There are 5 ways to turn a row about zero (a turn may also mirror it). The second row of each pair is the first, turned, with some noise. The first 50 pairs use one turn. New pairs use 3 turns, one after the other, and a turn may come again.
Some pairs, each with its turns in order after it:
[-30  38 -25 -15   9   4 -23  -7 -12]
[ 33   9   2 -14 -12  13  26  -1 -36]	q93

[ 12 -48  34  21 -21   1 -43   4  15]
[ 26 -40   8 -37 -12 -26  10   3  41]	q87

[-39  44  -1  15  34  48 -21  44  37]
[-14  41  60 -25 -22   0  32  24 -41]	q93

[ -9  43  21 -11  -9  23 -33  19 -47]
[  2   3  16 -42  32 -50 -18  12  33]	q705

[ 22 -35  45   2 -32 -37  14  41  34]
[ 17  -3 -20 -14  26 -16 -21  -4  80]	q87

[-27  48 -41  -7  33  21  46  -2 -45]
[-30  42  -1  45  14  17  13  15 -73]	q87

[ 43  -8  -7  33  18  19  44  30 -38]
[ 13 -12  55 -10 -38  -8  41 -30  -4]	q705

[ 29 -16 -21  -5 -29 -46 -31 -31 -32]
[ 22 -36 -60  28 -10 -12  -6 -40  -4]	q93

[-11  12 -10  30 -17 -36  47  -4 -24]
[ 18  33  34  24   4  -9   6 -15 -46]	q705

[ 13 -47  24  -4 -13  12 -14 -12  33]
[-35  11  -8  27  -2  13   7 -19  45]	q93

[ 14  17  13 -10 -18  41  40 -41  19]
[  3  21 -14  26 -23 -26 -35 -25  48]	q251

[  5  -4  44 -15 -30  -5  24  11 -24]
[ -5  20  36   7 -34  25 -18  -6 -23]	q68

[ -2 -40  -4   5 -27 -46  36 -35 -20]
[  8  26  -3  35   6   4  49  25 -45]	q705

[-2  2  4 38  3 28 11 26 16]
[-31   3 -17  35  -2  24   5  11   1]	q251

[ -3 -30  45  46 -47 -25  36 -11  34]
[ 25  -6 -37 -28  38 -46  13 -54  43]	q87

[-16  -8 -17  24   7  21 -34  -4  24]
[-28   2   4 -19   2  34  -4  18  17]	q251

[ 10 -33   1 -31 -14 -10 -35 -22 -24]
[  4 -24  22  -7  -3  -1 -12  61  -4]	q68

[-27 -28 -11  19   1  22 -14 -23  19]
[-20  -1  -5  26 -16  28  25  18   2]	q93

[  5 -45 -39  31 -47  -9 -38  41 -24]
[-31  15 -36 -15 -51 -61  30  -6 -26]	q705

[ 18  27  12  23 -17   4   8  20  -4]
[-20  24   6  -7 -14   9  24 -16  12]	q68

[ -5  32   0 -26 -25  38  -6   5  30]
[ 26  30  -7   2 -43  35   5 -16   7]	q87

[ 34   8 -37 -14  11  45  -9  25   9]
[ 29  -8  15  45 -26  30 -10  17  -6]	q87

[ 10  47 -18  -7  29   2   0 -36 -12]
[-31  14 -39 -19  19  11 -31   2  17]	q68

[ 36  -1 -36  19  -7  39 -39  -4   5]
[-22   9 -25 -45 -10  -4  31 -37  28]	q705

[ 15 -22  16  -6 -12 -31  19  21  35]
[ 16 -22 -31  16  41  -7  -5  -4 -13]	q251

[-10  41  43  16  27 -46  32  34  22]
[-45   4  -9  51 -35  -7  -6 -61  -5]	q68

[  5  18 -39  -1  -3 -33 -15 -17  47]
[-11  -4  -6  34  39 -29   2   5  48]	q68

[-27  20  13 -19  40 -11 -41  39 -43]
[-48 -38  -4 -48 -37 -38 -14  -6 -17]	q68

[ 43 -44 -24  36 -15 -34  -5 -17 -18]
[-43  22  -2   5 -18   1  61  -5 -37]	q705

[-36  -5 -42  -2  38  -9  37   3  15]
[ -6   7 -22 -32  11  12  14  63 -18]	q93

[ 45  45 -44  20  44  -7  35   3 -25]
[ 19  18 -31   6 -69  -7  -4  32 -51]	q251

[-31 -17 -13  40   7  31 -10  35 -27]
[  0  -4  31  43   1 -15  30  43 -21]	q93

[  3  41 -31 -17   8  19   4  40 -38]
[-18  17   7  45  -2  34  18  38 -12]	q87

[ 28  -1  -3   3 -34  47   9  46  27]
[ -2   0 -46  30  -2  50  15 -34  25]	q251

[-35 -16  44 -15  23  28   0 -24  -6]
[15 -1 30  4 21 45 29  8 38]	q93

[ 32 -47  -1  18 -40 -40  16  45  -1]
[-39 -11 -23  33  33 -53 -32 -13   0]	q93

[  3   3 -15 -27  30 -37 -26  36  22]
[-34 -54  11  16  10 -21  -1 -11  11]	q68

[ 32  10  33  28 -18 -45   5  16  -7]
[-32  -8  -2   6  23 -17  16 -22  55]	q87

[ -9  11 -17  18 -34 -32  -6  39  25]
[ 10  -1  -6 -19  35  44  14  -4  37]	q87

[  5   9 -25  -2 -17  47   6   8 -41]
[ 31  11   5 -30  -3 -33  28 -19  26]	q705

[-46 -19  -3  23  -2 -44  42  19  48]
[-66  -8 -16 -28  51  10   8  20 -25]	q93

[ -2  33  19 -45  13   0  38   6  43]
[ -1  56  -7  10  -9  10 -47 -23  17]	q87

[ 19   7  11   9  15 -23 -19  14  -7]
[  7 -25   8  -4  -3  13 -11   3 -30]	q251

[  2   2   1  45 -20   7 -14  -9 -47]
[ -8   2  10 -26  21 -42  27 -16 -25]	q705

[  1   3  46  11 -46   5 -45 -32  36]
[-32 -47  15 -12  18   8 -42 -36  39]	q251

[ 28  26  31  37  15 -35  -7  20   3]
[-41  12  47 -15  -4   7 -23  -3 -26]	q705

[-16  14 -26 -33  16  22  33  48  -9]
[  2 -33  15 -31  10   9 -27 -59   1]	q68

[-23 -20  31  30 -28 -21 -25 -42 -32]
[-22 -42  59  -2   4 -21   1   3  20]	q251

[ 32 -15 -45 -11 -26 -14 -40  16 -15]
[  1 -30  35 -25  12   0  21  34  49]	q68

[ 38 -42  25   2   0  -7  42   3  -9]
[ 38 -16  -5  52  13 -12  -3  15   7]	q251

New pairs, each followed by its turns in order:
[-19   3   4   3  25  10 -27  40  17]
[  2 -41  -6  25 -16  21 -13  19  22]	q705 q251 q705

[-44 -11   2  14  17   0 -12   6 -44]
[ 15 -25 -40  -5 -45   5  10  10 -17]	q68 q93 q93

[  5  37 -15  18 -34  27 -42 -33 -47]
[-59   7 -12 -26   9   9 -65   8   6]	q68 q93 q68

[-20  -9  48  30  12 -17 -36 -20   5]
[ 21 -32  35  -1 -14  19  -2  43  19]	q705 q68 q68

[ 34  12 -28   8  -7   9 -41  42 -45]
[-23  23  -4  72  28   3   9  13  17]	q705 q251 q705

[ 38 -43  23 -34 -10  -7  12 -39  28]
[ 22  19   1  39  15  29  40 -45 -23]	q705 q251 q87

[-30 -11 -16  21  25 -21   2 -39   1]
[ 15  -4 -21  37  26  21  40  -3   7]	q705 q93 q251

[  2  26 -29 -17  12 -27 -42   6  29]
[ 19  33  13 -32 -17  23 -34 -16   0]	q705 q93 q68

[-42 -23  -1 -43 -23  43 -16  32 -17]
[  9 -21 -43  47 -10  -2   6 -18 -51]	q87 q251 q87

[-20 -15 -35  44   2  14  36 -45 -38]
[ -1 -37   2  24  -8  47  63 -28  -7]	q93 q87 q68

[ -8 -30  31  48   4 -23 -19   3  43]
[15 24 35 -3 12 -2 18 65 16]	q93 q93 q93

[ 20 -25 -22   4  25  -8  -7  37  27]
[  2  26   9  56  -2 -18  -8 -18  -1]	q87 q93 q68

[ -6 -41  30  37 -35 -44  28 -34 -43]
[  5   2   4  41  35  52 -43  37 -40]	q87 q93 q87

[-39  19 -44  -3   2 -24  -1   5 -29]
[ -6  -5   7  31 -33  19  21 -47   2]	q251 q68 q93

[ 39  43 -31 -17  16 -44  -2 -32 -18]
[-10 -24 -36 -49 -52   3   9  30  10]	q93 q93 q251

[ 25  40  39  25 -23 -27  36  10  25]
[ 26 -27 -69  -1  20  16  25 -15 -15]	q251 q68 q251

[-29 -19  39 -32 -29 -36  22   6  16]
[-52 -23   3 -17  38 -13  22 -15  38]	q705 q93 q87

[-34 -11   6 -24   5  12   1  28  35]
[-33  -1 -12  12   7   0  26  30 -27]	q93 q705 q68

[ 47 -31 -35  14  -7  18 -44 -29   5]
[ -7  -5  26  61  10  29  30  -4 -28]	q68 q251 q87

[-17  42  35 -38  17 -12  16 -32  11]
[-38  26  30 -44   2  43  -2  -7  22]	q87 q68 q87

[  6   4 -17 -34 -41   2  27  16  22]
[  2  18  -9 -48  38 -17  17  -2 -24]	q93 q68 q251

[-25  34  -5  19 -47 -10  28  22   5]
[ 19  19 -30 -26 -53  16  24  22  11]	q87 q68 q93

[ 38  12 -38  21  34 -39  10  21 -31]
[ 16  38 -30  -2 -28  -5  55 -38  15]	q68 q705 q705

[ 27 -42  21 -44   7  35  35  13  -1]
[ 29  37 -25 -15  50  -7 -25 -28  19]	q87 q68 q87

[ 34   9 -45  44 -13 -25  11 -33   6]
[ 39  13   9   4 -18   7 -68  20 -21]	q705 q705 q251

[-38 -32 -37 -43   8  24 -43  44   6]
[-38 -30 -58  40   8  55  -3 -14  -4]	q87 q87 q251

[ 35  32  31 -48  13  29   1  -9  24]
[ 12  23  39   6   7   9 -67  -3 -24]	q87 q68 q705

[-47   2  43  -6   5  14   6 -36  44]
[-23  47 -21   3  20  19  35  50   6]	q87 q251 q705

[ 24  37  15 -23  -4   8  -7  -1 -32]
[ 41 -22 -33  10 -14 -22  -2 -16  -1]	q87 q705 q93

[ 18 -23 -46  40  42  21  36  19 -19]
[  9  18 -14   8  -2 -55 -57 -22  46]	q251 q68 q251

[  0   4  13  -2  -4  15  18 -21  15]
[ -6  11   7 -17  -6 -13 -20 -16  -2]	q68 q705 q87

[ -4 -42   4  19   8  15  -2 -14 -16]
[  6 -11  -3   6   9 -35 -19  13  27]	q87 q251 q93

[-16  48 -37  30  27  24   7  34   5]
[ 10   4  58 -47 -23   6  22  -5  31]	q68 q87 q251

[-11 -35   5 -34 -47 -38 -15  43   5]
[-44  50  -6  14   5  61  19 -13  -3]	q87 q93 q87

[-47 -12  37  -4   5 -12 -23  22  19]
[ 37  -3   7  24 -32 -35 -12  -5  32]	q705 q705 q68

[ 47 -33  -3  -2  17 -43  21  10   7]
[ 27  32  38 -20  19  43 -16  -9  12]	q93 q87 q251

[-12 -28  21   1  -9  42 -31 -29  29]
[-20  10  36 -19   1  14  -6 -58   2]	q87 q705 q68

[ -6 -12   9 -17 -48 -29 -37 -18 -48]
[ 44 -41  25   6   9  19 -48  12   5]	q87 q68 q251

[ 32 -12 -18 -15 -36  47  41 -42  21]
[-30  15 -48  10  -5 -12  68 -32   3]	q93 q93 q87

[  8  -1 -43 -28  33 -14  48 -18  47]
[  5 -55  44  -4   0 -19 -34 -42  20]	q87 q68 q68

[-15 -47   8 -27  48  13 -45  16  44]
[-27  11  43  23 -30  25  25 -43 -54]	q93 q87 q87

[-28 -21 -12  21 -30  40 -16  -6  48]
[ 25  56 -29  37 -22   6 -12 -19  19]	q87 q705 q87

[ 34 -11 -36  16  39 -22  15   2 -43]
[ -7  -7  13  27  19  23 -26 -16 -65]	q93 q705 q93

[ -7 -35 -37 -47 -38  -7  38   6 -19]
[ 43 -19 -22 -24  17  57 -22 -22 -15]	q705 q68 q705

[ 31  18 -46 -40   7  -8 -36  33   4]
[ -1  15   0  -8 -64 -28 -16 -35 -22]	q251 q93 q93

[ 18  24  29  23 -46 -15 -25 -11  21]
[-10 -35   7  17 -29  35 -41  12  10]	q251 q251 q705

[-18  19  -2 -27  44   5  39  44   2]
[ 35 -32  38 -15  21  14 -38   7 -27]	q87 q87 q705

[-11  -4  24   8  28 -32 -24  29   6]
[ 11   8   4  50 -19   7  15  -7  30]	q68 q87 q705

[-40  14 -37  -8  46  23   6  34  30]
[-16  66   0 -23 -20 -21  32  26  14]	q705 q705 q251

[ 23   3 -45 -11 -24  -4  20  28  20]
[-31  25 -21  -2  36   4 -16 -26  23]	q68 q93 q251

[ 43 -40 -35 -34 -28 -23   2  -6 -45]
[  4 -36  14  56  -3  67   9  14  -8]	q87 q68 q68

[ 29 -35  -9   1 -40  22  48  38 -43]
[ 30  15 -28  41 -30   2 -61  32  21]	q68 q705 q87

